The first 10 rows are patterns. Each new row is the sum of 2 different patterns, raised or lowered, with some noise. Before adding, each is slid sideways (what falls off one end comes back at the other), maybe read backwards, and multiplied by a number that may be negative. Names go in the order of the patterns.
In the rows, 128 means zero.
Some rows, each with the names of its patterns after it:
[106 127 123 163 115 123 117  94 155 104 112 152 138 123 148 120  94 129
 137 104 108  96 104 130 157 122 130 114 146 133  98 103 116 122 113 139
  96 163 102 133 128 119 113 128] | Zaf
[118 154 130 125 116 110 126 108 140 144 138 143 145  96 163 102 112 145
 120 155 150 121  93 125 104 151  95 163 129 147 118  96 108 149 119  94
 121 110 152 151 155 118 124 100] | kavo
[140 117 160 140 147 141 106 111 128 143 119 127 158 115 121 127  94 153
 153 138 144 100 132 141 116 132 129 153 125 101 115 112 123  96 144 149
 151 113 100 108 157 147 162 101] | vuv
[108 154 162 102 156 117 113  97 159 158 108 106 132 149  94  95 104 163
 118 126 121 134 141 130 136  97 145 132 158  99 151 110 159 106 141 147
 113 161 103 121 126 111 103 161] | dubi
[125 115 116 139 146 101 131 141 124 146 103 149 113 160 151 161  99 117
 118 163 145 134 151 152 102 126 149 129 157 118 161 160 125  99 110 160
 120 117 146 107 105 156 121 145] | pazif
[137  94  94 108 160 150 156 130 113  99 127 101 133  98  98 146 146 157
 146 114  95 151 156 119 127 103 162 154 106 107 152 130 142 130 105 132
 141 132  96 108 122 142 147 104] | tozo
[133 120 101 123 145 150 128 108 103 161 100 120 156 145 162 104 130 120
 135 106 152 160  97  97 124 138 108 159 143 152 123 137  96 142 156 163
 159 146 100 154 115  99 144 147] | Mada
[158 108 118 143 130 131 152 145 108 111  97 149 159 128 107 160 140 124
 117 111 131 145 149 122 129 125 144 162 127 139 130 100 105 147 113 126
 100 140 147 120 162 162 125 106] | Dut
[147 154 126 107 139 136 106 110 105 144 116 133 158 151 147 123 140 160
 124 155  98 152 150 146 131  97 119 148 109 108 126 122 125 122 132 116
 114 111  96 122  93 147 120 144] | fopul
[ 93 154 107 129 118 137 117 106 160 139 103 161  98 133 144  95 125 145
  98 103 105 114 131 124 107 109 149 141 105 142 148 126 156 113 134 110
 157 128 106 123 153 107 159 118] | Pago

New rows, each followed by the names of its patterns:
[142 171 103 175  93 172 174 130 136 143 150 142 152 153 109 129 189  94
 141 109 144 168 129 110 189 185 137 142 127 163 137 182 142 113 187 110
 111 137 112 134 159 141 127 151] | dubi Pago
[135 122 174 119 139 172 132 133 146 145 113 147 151 148 118 102 147 159
 151 194 165 155 126 162 185 120 128 140 179 143 144 188 154 190 169 147
 190 159 150 142 197 176 146 129] | pazif fopul
[105  99 141 110  95 122 109 101 137 151 107 136 101 133 131 133 124  98
  85 109 120 119 107  66 142 116 108 139 153 104  79 169 104  89 149  99
 120 148 107  95 112  67 117 126] | Dut Pago
[123 174  97 123 104 135 117 172  97 127 142 119 161 125  88  95 140 143
  88 103 148 145  97  85 114 155  95 135 125 147 152 103 132  95 130 151
 146  94 155 110 139  90 146 153] | vuv dubi
[135 102 123 146 154 145  99 101 134 137 149 144 121  97 148  92  99 167
 138 184  82 120 102 151 125 161 146  85  89 149 142 123 168 165 155 107
 140  97 150 151 164 182 136  93] | vuv Mada
[137 130 147 116 127 148 140 136 161 142 180 145 134 128 144 135 136 161
 160 105 177 141 148 117 118 116 146  98 148 134 120 145 121 147 121 117
 127 115 144 164 156 105 127 174] | Zaf fopul
[115  97 162  88 131 137  81 129 133  76 109 161 134 107  76 100 143 117
  91 116 130 135  86 110 107 136 144 137  74 138 147 148 106 119  85 122
 107 133 157 110 125  93 114 131] | kavo dubi
[157 125 115 106  82 150 134 126 126 153  98  92 122 159 136 134 124 112
  88 114 121 123 140  90 112 103  92 101 133 114 121 160  95  92 127 117
 133 145  95  86 116 153 155  92] | pazif Mada
[ 83  90 107 183 120 121 115 140 119 100  89 151 140  71 135 113 105 130
 112 119 107 176 117 107 122  91 135 140 135 128 139 116 127  85 142 138
 168 118 123 133 171 153 120 130] | pazif tozo
[123 148  96 136  99  84  70 154 142 134  83 130 130 115  96 139 139 109
 143 149 135 140  95 124 135 125  94 161  92 162 155  93 161 117 119 118
 174 130 114  74 144 106 138 114] | dubi pazif
[130 138  78  88  86 112 111 100 105 133 124  71  57 110 149 109 142  76
 119  80 159 127 142 109  68 114  88 101  99 121 145  92  80 101  83 142
 139  91 110 101  90 127 117 134] | vuv Mada
[111 147 123 127 121 102  84 119 152 102 120 118 114 122 157 133 122 116
 100 117 112 154 141 163 138  84 117 117  90 136 151  99 135  88 106 125
 119 110 118 104 152 105 119 133] | kavo Mada
[114 104  70 107  99 130 124 105 113 154 138  81 119 114 120 117  67 115
 119 137 147 140 103  88 127 121 110 108  84 132 150 144 138  76  84 103
 106  78 128 122 106  93  95 108] | tozo fopul
[138 172 122 129 141 110 169 119 106 137 158 119 135 127 150 126 142 127
 111 122 169 119 127 147 155 122 104 127 119 139 127  94 159 133 116 186
 132 163 160 126 152 141 144 115] | fopul Pago
[101 121 105 138  96  98 101 107 136 136  96  95 122  90 110 121 121 134
 126  61 111 118 141 131 128  99  90  96  51  61 127 118  82 105  93 103
  77 122 106 146  91  56 140  92] | Mada fopul
[186 165 153 152 137 139 143 148 172 169 136 161 121 128 131 156 150 124
 150 129 129 112 148 168 162 114 131 171 102 150 127 168 177 124 114 144
 142 160 140 138 112 159 141 143] | Mada Pago
[ 98  82 105  79  73  78  98  73  92 131 111 125  63 114 139  79  78 118
  40  92  88  69 111  79  67  99 104 116  76 104  74  88 107  47  78 132
 109  91  88  66 101  74  79  88] | Dut Pago
[157 148 162 168 131 132 167 158 180 185 114 142 135 121 155 115 111 143
 170 140 171 139 184 113 160 132 144 192 167 149 155 160 127 168 120 189
 156 184 161 142 152 138 140 133] | kavo Pago
[153 104 146 119 176 103 146  81 141 138 117 140  92 137 136 115 158 167
 109 162 125  77 178  87 124 157 151 123 123 140 120 127  94 177 136 177
 102 156 125 115 112 137 123  97] | kavo dubi
[101 114 130  69 156 129 161  83 142  72 155 116 153 159 115 120 114  98
  88 109 107 146  89 114 141 103 156 104  84  63 172 118  91 118 131 160
  61  86  86 152  90 135 137  94] | dubi Mada
[140 154 130 121 131 148 160 111 174 124 163 113 141 146 166 161 157 123
 111 166 146 123 135 126 133 138 133 146 153 129 170 126 111 123 144 114
 149 176 139 141 129 156 143 116] | Zaf Mada
[118  94 128  98 164 167 125  87 118 100 103 157 116 114 110 145 103 159
 114 165 123 131  76 135 131 127 126 152 115  98 134  92 148 151 130 123
 117 128 101 105 129 128 146 132] | kavo Mada
[137 117 141 145 203 152 149 174 139 135 160 132 130 161 157 166 172 171
 156 173 132 153 174 127 132 156 124 150 113 171 178 154 192 192 123 158
 159 124 156 161 175 171 167 140] | kavo Dut
[151 117 132 121 135 180 175 126 152 125 141 142 178 150 118 146 132 151
 164 120 120 124 181 180 115 135 161 159 147  99 140 186 157 140 144 123
 118 147 187 156 184 131 178 137] | pazif tozo
[ 89 104  92  72 133  82 126  91  74 108  91  95  88 140  82  99  68 152
  87 122  89  99 110 121  66 115 112  88 129  94 103  97 100  80 143 129
  71 101  88 137 135  90 103 111] | kavo tozo
[110 112 117 103 132 129  96 104 103 105  98 141 123 133  80  73  94 125
 115 125  92 105 119 135 153  87  94 120 153 126 111 134 111 143 123 102
 129 132  80 132 162 108  83  73] | vuv pazif
[129 165 157 132 162 112 137 146 177 112 177 125 179 136 116 140 165 147
 150 121 134 177 177 158 108 146 135 178 164 165 122 119 132 154 134 155
 167 182 140 133 143 117 151 137] | Zaf kavo
[107 126 110 100 120 123 113 131 125  81 132  97 163 108 128 149 126  97
 107 151 111 117 113  92 139 111 113 139 160 156 141 123 134 120 162  77
 141 150 153 141  91 104 132 110] | Dut fopul
[118 163 123 133 155 119  97 135 122  73 117 158  78 130 128  97 137  76
 134  90 136 132 132  95 134  84 150 111 122 120 129 129 114 143 161  82
  90 146  89 142  81  99 164 143] | Zaf Pago
[112 116 109 133 128  95 139 147  99 106 110 131 128 115 103 101 105 113
 121  99  93 155 130 102 119 121 131 122 129 128 113  99  86 151  89 120
 167 163 125 131 137 120 113 125] | Dut fopul
[129 119 131 120  89 168 125 118 113 128 145 118 131 135 131 112 133 100
 153 136 131 146 133 121 161 132  90 132 114 124 136  89  94 128 153 128
 137  82 168  86 118 118 130 167] | kavo Mada
[118 138 109 107 124 110  75  96 123 134 142  90  57  74  68 146 108 126
 126  83 123 111 114 114 116  94 136 113 111  90 115 126 110  99  83  73
  90 155  63 145  57  78  77  78] | kavo vuv
[ 95 129 109 130  99 110 105 169 125 104 124 124 126 170  90 130 151 145
 127 107 140 135 131 115 132 112 133 118 168 145 115 130 177 148 137  95
 109 137 160 143 128  85 152 125] | vuv Mada
[196 134 123 163 142 178 166 164 148 202 108 184 111 124 152 149 181 140
 155 115 151 118 169 169 154 126 151 139 168 141  96 182 212 202 110 159
 192 164 142 144 165 178 156 129] | dubi pazif
[184 144 166 173 128 122 129 139 141 165 167 143 156 157 134 185 123 140
 126 139 170 187 120 113 157 141 161  97 123 177 181 141 158 123 141 180
 146 115 144 155 138 157 153 108] | Zaf tozo
[121 122 130 135 121 138 139 116 160  83 131 136 117 130 156 122  88 111
 130 115 123  95  91 110 172 100 121 134 154 150  80 105 113 125  98 151
 119 138  80 126 134 102 132 135] | Zaf Mada
[ 78 109 124  97 139  86  98  85  85 107 105  94  88 136 101  59  46 136
 112 123  57  91  93 114  71  76  80  53 127 123  76 100  89 126  94 113
  51  55  80  95 110 142  70  82] | pazif tozo
[163 165 129 177 147 133 114 140 155 164 160 118 161 174 133 175 183 160
 158 150 128 144 139 167 180 144 167 138 147 132 161 168 171 159 172 140
 148 169 163 169 126 117 148 182] | Zaf vuv
[132 157  71  89 114 168 118 140 149 136  95 113 125 111 161 124 170 140
  99  94 119 130 107 112 144 111  97 138 101 137 118 113  98 112 140  88
 124 155 134 125 110 140 124 142] | pazif Dut
[121  88 105 122 124 124 154 116 145 114 108 161 103 117 110 124 126 106
  87 139  97 152 144  86 113 123  81 141 171 148 159 113 122 103 115 128
 139 171 125 112 122 119 102 162] | kavo Mada
[131 179 119 183 192 189 148 119 159 201 176 169 128 132 134 151 132 158
 173 151 160 159 182 168 124 154 183 182 161 111 176 161 162 176 144 146
 173 149 145 148 155 189 175 167] | vuv Dut
[117 126 136 143 154 156 149 137 166 132 148 206 144 139 188 102 148 158
 136 189 167 175 130 142 135 124 164 154 151 163 111 144 158 173 158 115
 112 150 197 151 173 165 207 164] | Zaf vuv
[136  93 108 152 170 158 131  96 154 123 104 111 143 163 159 114 125 137
 142 144 121 106  88 139 128 152 160 128 115 144 142 161 124 129 126  97
  98 122 134 132 121 154 132 119] | kavo Dut
[143 144 103 169 104 160  86 130  84 110 170 137 107 163 135 115 153 119
 165 161 164 127 141 148 115 112 151  96 153 138  94 131 139 112 157 147
 166  94 158 117  94 163  94 112] | kavo Pago
[156 159 175 170 177 156 157 166 190 133 170 190 190 142 161 130 162 195
 120 198 182 196 148 154 168 164 173 216 116 204 152 178 207 187 163 178
 174 190 195 157 169 211 174 143] | vuv Pago
[109  91 129  74 149 114 124  73 119 148 138  69  71 126 144 126  99 140
 101  89 113  83 131 135 104 113 150  69 116  81  80 152  80 129 100 116
  86 116  85 141 119 123  90  93] | vuv dubi
[101 152 139 137  98 152 106 160 133 123 124 106 117 165 149 128 138 104
 143 149  99 101  91 121 157 125 131 150 147 108 166 140 110 123 161 104
 143 146 104 152 103 152 139 132] | Zaf Dut
[158 132 127  97 156 155 130 129 140 106 185 152 158 155 131 139 118 150
 133 158 133 132 157 143 104 139 108 173 141 152 167 134 136 128 133 140
 154 134 121 138 152 126 160 123] | Zaf vuv
[199 133 177 100 132 143 117 142 162 138 148  89 164 159 129 157  97 116
 191 108 100 178 145 185  89 143 109 130 134 145 146 124 126 136 145 133
 182 172 188 116 145 135 132 155] | Mada Pago
[142 103  88 110 122 108 104  87  55 119 103  86 112  94 100 105 140 124
 105 116  94 127  96  99  96  75  80 130  56 122  76 106 101  95  93  95
  75  91  75 134  61 116  90  86] | Zaf fopul
[122 124 153  89 109 112 130 149  95 137 139 161 157 140 124  87 117 118
 122 117 130 146 105 121 134 123 125 105 163 136  97 111 130 163 139  91
 160 110 139 151 116 152 143 143] | pazif fopul
[179 116 122 175 137 177 179 159 134 154 118 156 118 151 169 179 134 151
 149 113 146 132 176 118 146 142 150 124 179 152 161 107 131 163 132 154
 117 169 165 114 112 135 126 157] | Zaf Mada
[117 181 134 126 194 161 142 172 159 159 170 190 185 167 171 166 142 183
 164 165 216 111 184 146 136 167 188 176 149 137 178 142 180 195 141 197
 132 169 159 170 150 202 173 189] | Mada Pago
[ 87 154 135 157 161 162 130 125 108 146 134 123 167 159  84 127 169 130
 169 140 153 150 152  79 108 165 115 152 147 113  97 160 118 146 134 127
 102 171 128 117 123 144 120 131] | Zaf pazif
[120 137 107 110 134 115  77  97  84  99 153 104 108 113 122 103 128 124
 137 155 156  87 105 153 102 120 137 112 112  98  76 136 144  90 138 129
 132  90 126 127 112 136  96 109] | Mada Pago
[157 154 165 179 150 180 126 204 137 171 109 101 106 162 176 142 108 157
 146 151 105 152 156 111 121 110 153 135  90 158 125 193 139  92 125 133
 160 175 118 154 172 142 134 128] | vuv fopul
[143 138 141 167 145 156 161 160 189 149 155 154 178 159 136 137 197 143
 142 129 136 192 174 158 134 123 170 105 176 135 109 167 149 170 191 134
  99 138 152 139 144 163 127 122] | tozo Pago
